The rows of a group lie close to one hidden flat surface of 10 dimensions, which may be shifted away from zero. Surfaces can cross.
In the rows, zero is written as 128.
Known rows, each followed by its group:
[181  93 148 121 102  73 108 137 131 103  79 110 128 157  97 202 129 156
  77 135]
ruza
[ 89 124  85 116  91  82 171 149  84 146 122 165 146 134 173  81 130 127
 135  62]
lekov
[120 104 115 149 175 171 119 124 136 142 140 191 140 168 111 119 130 134
  88 101]
kif
[138 120 157 203 220 148 174 168 128 131 129 135 113 126  33 157 109 111
 129  82]
Fibup
[133 158 125 112 151 137 122 158 145 139 133 124 162 182  94 143 168 179
 107 193]
lan
[122 112 174 146 108  64  88  95 141 140 127 127 105  78  93 177  59 119
 138  96]
lan
[111 110  71 127 112 111 128 130  88 103 132 140 141 169 180 129 132 129
 114 146]
ruza
[114 117  87 157  85  90 147 124 135 107 122 128  88 118 132 140 155  61
 157 194]
kif
[174 146 105 171 146 148 115 140 154 102 145 133 131 116 193 130  86 155
 109 147]
Lafi
[119 182  71 135 123 149 139 121 125 158 149 136 125 148 192  81 121 112
 138  92]
lekov
[ 94 136 123 178 135  85  95 157 152 141 142 142 155 162 112 155  99 154
 118 184]
lan
[173 154 152 167 127 138 117  97 174 125 112 109 109 151 112 171 130 115
 107 119]
kif
[157 146  89  75 114 164 135 125 112 134 126 133 134 137 194  78 150 141
 114 101]
kif
[104  86  85  63 119  92 184 164  55 125 112 137 110 122  85 109 182  97
 149 127]
Lafi
[122  81 168 106 122 117  95  79 112 105 126 149 151 123 125 162 119 164
 103 111]
lan
[180 130 103 200 184 190 138 161 133  84 124 111 126 162 172 134 105 128
  95 135]
Fibup
[157 127 100 141 131  85 153 151  89 113 119  91 100 101 132 151  86 106
 141  98]
lan
[127  96 143 183  94  61 119 146 132 101  91  96 115 141 115 181 101 100
 123 139]
ruza
[143 147 127 151 125 139  91  76 120  91 151  72 113 121 179 166  82 111
 143 159]
Lafi
[163 110 156 153 135 133 152 133 138  88 121 134 137  96 141 142 131 154
 119 125]
zes
[174 170 159 142 140 152 129 197 203 160 114 121 138 118 108 105 135 163
 113 150]
Lafi
[146 157  74 109 129 163 151 105  83 102 118  86 136 225 167 143 186 119
 110 141]
lekov
[ 88 107 176  74 142 144  82  93 101 151 141 132 157 131 108 124 111 165
 123  93]
kif
[151 131  94  76 127 107 163 142 117 151 128 158 103  88 102 105 151 125
 135 109]
zes
[ 82 139 171 140  99 124 122  97 121 122 135 109 162 122 175 112 111 141
 149  92]
lekov
[116 162  88 112 101 113  93 107 137 168 125 146 152 215 149 130 139 144
  92 116]
ruza
[154 111  82 122 117 103 181 139  80  80 116 129 130 140 155 144 159 130
 121 133]
zes
[175 131 140  78 106 150  84 107 160 123 128 146 152 108 182 117 130 193
  93 146]
zes
[175 147  87  97  97  93  88 121 161 141 127 152 123 135 150 149 124 159
  92 175]
Fibup
[ 98 143 122 143  92  75  97 102 147 141 138 137 125 135 121 154 116 117
 139 169]
ruza
[ 92 106 103 125 126 147  97  86 124 120 170 180 141 111 179 103 116 133
 133 158]
Lafi
[125 115 167 186 169 158 102  95 132 107 131 116 141 171 112 175  97 136
 100 107]
kif
[153 173  80 164 103  92 175 185 157 168 104 158 122 139 155  92 122 120
 119  66]
lekov
[136 135 111  92  82  98  70 116 175 151 138 158 127 105 159 119 116 149
 115 178]
lan
[138 132 123 112  93  95  76 111 127 113 135  90 125 105 173 151  86 138
 133 167]
kif
[126  95 140 190 151 107 192 175 105 105 108 128 115 113  96 136 117  99
 140  77]
zes
[139 138 124 188 125 126 144 189 155 106 102  90 132 168 138 137 139 117
 123 177]
Lafi
[141 100 126 166 104  49 141 179 156 122 100 159 126 118  93 164 123 140
 110 150]
lekov
[162 157  89 103 108 118 107  80 126 127 147 112  84  94 156 143 104 102
 144 144]
Lafi
[110  92 119 169 109  99 103 136 113  90 109 103 134 173 149 166 107 115
 113 165]
Fibup
[127 111 152  49 125 116 124  99  55 122 115  75 130 125 111 144 124 141
 137  78]
zes
[ 64 121  93 168  94  60 167 168  84 121 119 108 124 143 142 120 120  81
 167 127]
lan
[ 73 140 132 130 111 126 160 119 122 153 121 116 118 161  78 116 181  72
 161 127]
zes
[109 108 197  96 101 148 123  89 139 118 125 113 119  61 126 107 143 115
 164 122]
lan
[ 83 108 136 142 165 194  75  62 133 121 160 142 125 170 102 147 147 101
 122 183]
kif
[ 97 104 136 156 126  95 120  87  85  88 144  93 112 110 127 177  88  95
 158 138]
Lafi
[155 100 144 115 130  87 119 164 117 146  98 122 106  97  97 141  76 127
 115  68]
zes
[129 128  72  62 105  69  94 145 121 168 142 195 152 129 146 113 114 189
  95 135]
Lafi
[166 143 108 117 134 129 176 131 148 133 128 186 135 114 121 115 171 158
 111 115]
Fibup
[148 151 129 108 111 106 109 121 169 161 132 153 115 104 105 132 130 135
 123 142]
Fibup
[146 124 113 136 132 115 135 169 158 161 118 164 105 108  95 112 119 112
 116 113]
ruza
[101 125 114  96 120  78 110 116 108 164 135 155 133 138  96 141 111 135
 123 103]
lan
[ 84 150  95 130  67 106 126  55 124 126 151 144 125 141 180 123 155  94
 153 150]
lekov
[146 107 109 102 111  95 128 128 119 106 133 166 147 110 155 137 131 173
 107 145]
zes
[136 146 131 132  89 142  77 127 175 151 101  99 123 164 166 115 118 112
 111 135]
ruza
[133 154 164  89  94 114  74  79 165 146 143  94 102  79 111 149 115 118
 156 173]
ruza
[ 80  86 158 107 141 150 114 164  95 102 126 119 192 168 140 112 148 185
 116 167]
Lafi
[ 87  84 109 134 134 159 130 149 102 119 115 134 132 174 135 101 156  95
 121 139]
Fibup
[133  87 124  83 148 160 155 166 130 148 118 167  98  81  76  77 169  99
 136 126]
Fibup
[112 100 174 181 132 164 123  91 145 103 128 155 158 140 154 130 123 141
 110  92]
lan
[ 86  41 202 131 158 144 144 132  91  71 128 140 163  88  96 135 144 157
 138 147]
zes
[131 113 114 133 144 146 100 128  97 109 119 108 158 192 170 143 107 159
  89 113]
ruza
[153 152  62  80  98 134 103 134 131 136 115 133 155 220 174 125 176 166
  78 172]
lekov
[145 144 125 125  85  75 131 178 198 175 100 180 137 126 106 109 144 153
 103 128]
lekov
[144  91 145  64 123 151  78 126 132 124 116 137 147 138 136 121 139 172
  92 150]
ruza
[130 142 161 103 134 177 116 106 118 128 131  68 110 101 143 106 116 104
 160 108]
Fibup
[158 131 151 189 147 148 106 122 181 113 131 129 111 111 122 152 100 119
 119 147]
kif
[199 136 101 121 155 115 135 130 136 142 123 129  65  92  74 162 108  94
 121 109]
kif
[ 69 143 153 150 135 133 132 133  76 107 136  46 149 151 144 129 110 113
 173 133]
lan
[110 152 117  97 117 102 127 121 109 179 123 112 103 132  93 120 119  92
 146  85]
ruza
[156 123 110 171 158 195 137 150 149 102 113 132 130 186 151 117 161 119
  95 147]
Fibup
[ 84  95 137 150 176 152 168 149  89 130 131 160 152 158  96 110 140 131
 125  77]
ruza
[ 73 119 147 105 141 160 112 117  80 113 140  80 152 158 137 117 134 125
 150 149]
Lafi
[169 174 123  93 142 191 146 135 160 161 139 136 123  89 158  61 140 139
 134  93]
lekov
[191 136 106 176 133 142 154 135 133  64 134 127 144 113 220 134 110 165
 107 135]
Fibup
[110 125  93 125  89  68 161 134 106 137 105 153 135 163 131 134 150 120
 122  95]
zes
[125 127 167 116 107 133 141 110 143 123 119 109 111  90 110 122 152 102
 159 135]
kif
[105 160 157  70 141 133 139  84  78 167 130  85 123 142  76 134 136 116
 154  45]
lan
[ 76 115 117 118 106  21  88 148 119 174 141 168 144 126  81 157  78 154
 126 137]
Lafi
[120  80 119 139  96 122  52 149 166 113 112 125 116 140 152 136 109 109
 107 222]
Fibup
[115 110 102 136 132 118 151 181 136 146 131 192 143 110 144  78 123 147
 119 113]
lekov
[208 207 128 122 111 148 174  90 182 125 140 141 127  87 165 125 169 160
 130 120]
zes
[147 123  68 112 182 152 124 159  87 116 139 120 128 172 129 135 124 138
 106 157]
lekov
[139 126 149 163 117 123 117 126 101  84 112  76 165 154 205 151  79 165
 111  91]
kif

New rows, each followed by its group:
[152 170 147 140 126 180 105  81 184 152 125 130 121 160 126 131 150 116
 112 118]
kif
[175 198  95  58  99 120 125 149 137 170 108  75 110 157 125 118 157 128
 126 134]
Lafi
[138 137 127 210 128 131 145 113 132  94 110 101 126 186 146 171 124 100
 114 111]
kif
[170  99 167 157 195 177  86 114 107  77 140  89 133 111 139 176  55 162
 104 117]
kif
[112 165 123 127  73  75 132 136 157 184 110 147 139 147 141 106 125 131
 125  69]
kif
[ 92 111 209 146 146 154  95 106 160 131 136 130 151 122  84 138 123 145
 132 138]
ruza
[111 145 153 155 103  44 121 139 143 143 115  95 112 119  67 182 103 111
 150 147]
lan
[112 127 117 173 117  95 116 130 175 136 151 179 113  79 126 128 100 113
 143 166]
lekov
[167 111 199 100  99 129 115 122 206 144  99 177 143  90  94 126 166 177
  97 121]
kif
[ 99 123 145 149 123 124 129 121 145 126 150 166 157 106 147 110 123 156
 133 133]
Fibup
[202 145 127 148 137 129 100 132 143 117 113 116 141 144 175 156  73 177
  77  80]
kif
[159 107 196 140 111  80  78 119 179 128 111 132 131  92  83 188  88 167
 103 136]
kif
[119 141  66 118 134 178 114 162 146 183 120 135  94 180 129  68 146  63
 118 126]
Fibup
[181 163 103 151 159 160 179 146 173 148 131 181 125 129 110 110 166 140
 104 108]
Fibup
[ 82 115 119  69 136 132 124  82  17  86 142  51 144 169 137 157 143 125
 157 148]
zes
[ 74 139 147 112 127 143 127  89 107 130 152 135 166 145 145 115 143 153
 144 119]
zes
[105 113 124 139 119 100 108  99 106 144 136 140 114  98 149 127  64 106
 138  57]
lan
[146 147 122  65  87 122 135  69  86 123 111  87 121 162 151 143 160 122
 127  78]
lan
[158 156 113  84  80  66  91 139 155 168 122 131 111  82 141 126  86 143
 128 123]
kif
[ 83 146 150 172 136 127 149 152 100 108 128  55 143 152 132 133 118 111
 169 146]
lan
[ 82  99 179 154 103 114  70 139 170 149 110 124 134 140 103 132 101 119
 123 145]
ruza
[ 59 130 170 155 135 151 170  95 121 139 141 158 155 137 111 100 160 120
 156  71]
Lafi
[158 124  63 141 120  86 160 136 109 117 135 185 125 117 169 129 110 141
 107  96]
Lafi
[139 143 147 136  59  76 137 152 172 149  92 151 156 127 164 112 131 162
 112  88]
kif
[179 189  70 126 133 115 127 194 131 154 116  72 104 152 144 121 101 114
 126 140]
Lafi
[ 87  94 173 127  42  89 164 105 139 101  95 158 169 125 162 113 192 145
 136 115]
lekov
[108 112 101 160 120  75 153 113 107  92 146 160 133 124 128 167 136 131
 135 172]
ruza
[113 185 131 108  97 142 129 101 154 165 122  83  97 146 107 113 171  73
 164 142]
Lafi
[190 169 161 149  87 119 159 149 184 126  94 100 115  82 161 115 123 130
 136  89]
kif
[150 164  80  86 138 115 117 162 104 159 134 123 148 150 159 109 102 174
 106 101]
Lafi
[ 83 137 171 128 121 136 130 115 119 163 114 117 147 158 114 107 125 119
 136  46]
zes
[ 77 154 103 147 141 165 150 115 117 125 156 121 135 164 137 105 170  96
 161 175]
zes
[158 144 163 119 134 157 172 150 133  96 108  73 130 124 104 133 190 135
 145 164]
lan
[163 182 125 167  98 111 182 101 144 125 106 118 135 160 153 148 152 126
 121  65]
Lafi
[ 64 103 165 127  97 102 157 109 128 138 122 185 177 145 115 108 175 154
 128  94]
zes
[134 131 143  90  74 145  96  89 160 120 113 137 163 166 177 121 181 167
 101 160]
zes
[124  98 160 159  97 105 104 148 159 114 107  98 100  89 124 137  97  87
 149 159]
ruza
[ 95  89 154  62 127 160  69 112 101 132 131 112 151 140 146 105 121 149
 119 139]
ruza
[116 167 146 167 116 187 133 136 200 150 130 161 162 161 169  70 168 142
 119 131]
lekov
[146 106 162 140 123 126  86 118 204 140 129 183 114  89  80 148 131 135
 108 178]
kif
[162  98 113 139 122  72 121 201 145 105 108 146 142 121 126 153 114 174
  95 186]
Lafi
[118 110 108 154 106  99 150 119  84 111 120 117 105 101 177 121  78  85
 149  58]
lan
[156 110  73 122 137 178 124 105 146 122 123 199 140 202 151 120 187 136
  65 139]
kif
[126 117 158 160 134 114 135 154 148 122 131 126 112  66 109 125  97 114
 153 134]
lan
[117 123 132  64 126 110 100 104 115 162 126 159 153 170  83 146 154 167
  96 112]
ruza
[196 153  97 186 134 124 177 173 164 114 113 162 134 125 167 122 126 154
  97 104]
Lafi
[131 139 163 127  92 103  83  60 145 137 122 115 121 123 132 169  96 127
 122  89]
lan
[138 141 112  93 135 115 137 130 167 169 152 196 104  64  78 107 146 130
 139 151]
ruza
[186  97 166 180 162 152 139 117 158  80 110 122 100 109  83 186 131 113
 107 144]
kif
[188 195 117 143 150 146 179 133 181 165 137 169 113 102 103 113 152 135
 122  87]
Fibup
[126  66 182  83 111 166 129 144 146 134  91 175 156 120 129  79 170 160
  97  87]
zes
[115 115 144 170 146 103 189 136  95 108 135 160 158 107 135 129 114 158
 133  59]
zes
[210 130 108 117 113 149 154 147 183 129 104 172 110 103 145 106 166 137
  96 127]
kif
[110 152 136 104  76  91  72  72 142 155 122 116 141 182 134 160 128 139
 110 131]
kif
[ 93  86 134 196 156  90 121 147 147 145 141 214 144 126  87 143  84 141
 103 100]
lan
[149 152 119  81 133 134  57  72 143 155 154 104  87 111 102 160 101 110
 133 166]
kif
[189  79  94 119  89 100 121 183 138 106  61 135 118 167 155 140 141 134
  68 132]
ruza
[100 105 206 174 124 111  64 100 155 109 132 107 155 124 115 179  75 156
 121 148]
kif
[ 64 125  98 125 115 118 174 140  97 156 116 129 115 178  86 102 185  62
 156 119]
zes
[178 138 126 137 122  91  94 132 151 120 141 141 136  88 166 156  64 183
 103 132]
zes
[133 166  73 120 134 118 138 138 142 174 138 151  99 141  95 115 147  96
 132 138]
lekov
[123 110 136 148  97  64  72  97 122 115 111 119 154 192 134 205  90 160
  84 130]
kif
[122  85 180  98 110 153 105 113 164 116 107 145 136 135  86 137 193 135
 112 190]
Fibup
[109 116 107  36 126 126  87 108  93 163 144 153 134 122 132 103 120 152
 119 110]
kif
[141 145  89 152 139 106 142 138 141 175 120 168 104 157  94 132 117 102
 106  67]
kif
[ 89 121 152  96 180 170 150 169  50 123 125  39 129 137  92 106 125 108
 171 114]
Lafi
[125 126 171 157  91  98 179 111 142 113  86 120 133 163  80 167 196 114
 129 116]
lan
[173  86 133 107 139  89 150 143 102 112 102 137 110  96  87 161 115 139
 107  88]
kif
[139 180 119 185 113  98 184  98 133 101 141 130 145 135 159 157 144 141
 142 119]
zes
[118 151 146  85 145 187 163  88 125 118 163 144 142  91 126  94 196 143
 161 162]
zes
[106  70 193 175 130 114 131 145 145 105 107 166 169 131 112 143 119 168
 102 100]
kif
[152 130 132 191 138 116  73 102 170 131 124 141 133 181 117 194  87 142
  76 131]
kif
[109 146 157 133  66  62 142 140 182 185  98 165 133 119  93 115 144 127
 129  82]
kif
[ 62 117 105 178  82  45 125 148 131 143 123 170 156 166 140 136 109 129
 124 128]
lekov
[ 53 133 117 143 109 157 119  87 123 138 140 138 147 191 155 102 162  96
 141 139]
kif
[146 141  85  85  99  98 151  89 112 141 137 172 118 109 147 120 145 129
 125  88]
Lafi
[145 154 172  62 148 150 156  80 108 131 159 143 150  53 124 112 139 187
 149  76]
zes
[126  73 118 177 142 112 124 159 129  90 125 165 147 140 143 148 109 151
  99 159]
ruza
[146 179  72  66 116 118 127 119 120 181 151 151 112 106 149  88 120 132
 137  94]
Fibup
[147 129 180 106 109 122 145 118 101  82 108  36 119  99 119 162 143 123
 162 150]
lan
[ 98  58 107 125 151 136 133 157  57  77 124 120 145 150 148 127 126 128
 122 154]
zes
[187 104 124 196 143  84 170 156 128  65 112 138 129 116 125 192 112 156
 102 139]
Fibup
[144 137 177  86 136 159 159  89 114 103 136 113 140  88 120 126 169 153
 148 120]
zes
[125 146 109  96 117 108 137 100 101 135 137 108 106 112 119 134 131 103
 155 124]
ruza
[185 117 132 109 158 112 174 138  63  88 115  98 137 105 135 157 108 169
 116  63]
Lafi
[133  97 167 157 151 173 199 146 103  85 112 103 116  82 129 102 148  94
 164  89]
Fibup
[ 66 120 102 173 139  96 101 145 116 142 151 158 161 177 139 130  89 141
 118 132]
lan
[ 99  93 129 195 189 169 155 156 120 120 146 167 122 110 111 103 105  99
 138 106]
kif
[ 60  65 170 127  94 114 120  98 144 128 127 201 158 118 115 112 157 136
 124 125]
lan
[ 89  65 158 187 144 134 121 122 102  75 117 143 180 185 150 161 119 158
  93 121]
kif
[ 68  96 110 179 130 103 102 168 144 154 132 166 122 146 107 114  97  95
 127 152]
Fibup
[114  77 110 125 129 102 138 123  74  78 134 134 129 111 142 151 116 131
 132 145]
Lafi
[149 195  65 121  87  84 141 110 106 144 107  87 133 230 155 164 150 123
 109 108]
lan
[120 146 137 141 139 141 103 176 149 140 128 125 181 172 158 109 117 189
 100 149]
Lafi
[174 115 185 115 113 134 106 100 168 100 108 116 135 120 104 174 157 163
 103 162]
ruza
[160 135  75 134  95  55 118 185 149 133 106 131 116 145 131 153 119 135
 108 182]
Lafi
[158  97 116 109 134 121 176 217 144 127  99 174 141 112 102  96 177 162
 106 153]
Lafi
[ 80 108 110 119  84  72 105 130 125 129 123 153 162 173 133 140 152 149
 113 185]
lan
[ 95 160  95 125 131 100 177  96  63 118 156 115 137 146 133 143 143 123
 160 115]
zes
[166 144 148 120 151  93 134 102 139 136 133 155 137 132  55 196 137 174
 102 119]
ruza
[ 60 156 118 135  66  96 138 141 123 138 125  85 130 137 161  93 145  83
 184 165]
lan
[110 155 136 187 122  92 174 124 130 119 124 105 115 139  96 162 137  92
 158 119]
zes
[ 95 153 180 215 137 141 128 110 141 109 124  84 158 181 130 164 111 124
 134 118]
lan
[152  93 119 133 148 127 197 154  70  81 109 121 126 116 135 131 142 127
 128  87]
zes
[108 124 147 206 114  88 133 114 151 108 131 153 147 133 139 163 104 133
 122 126]
Lafi
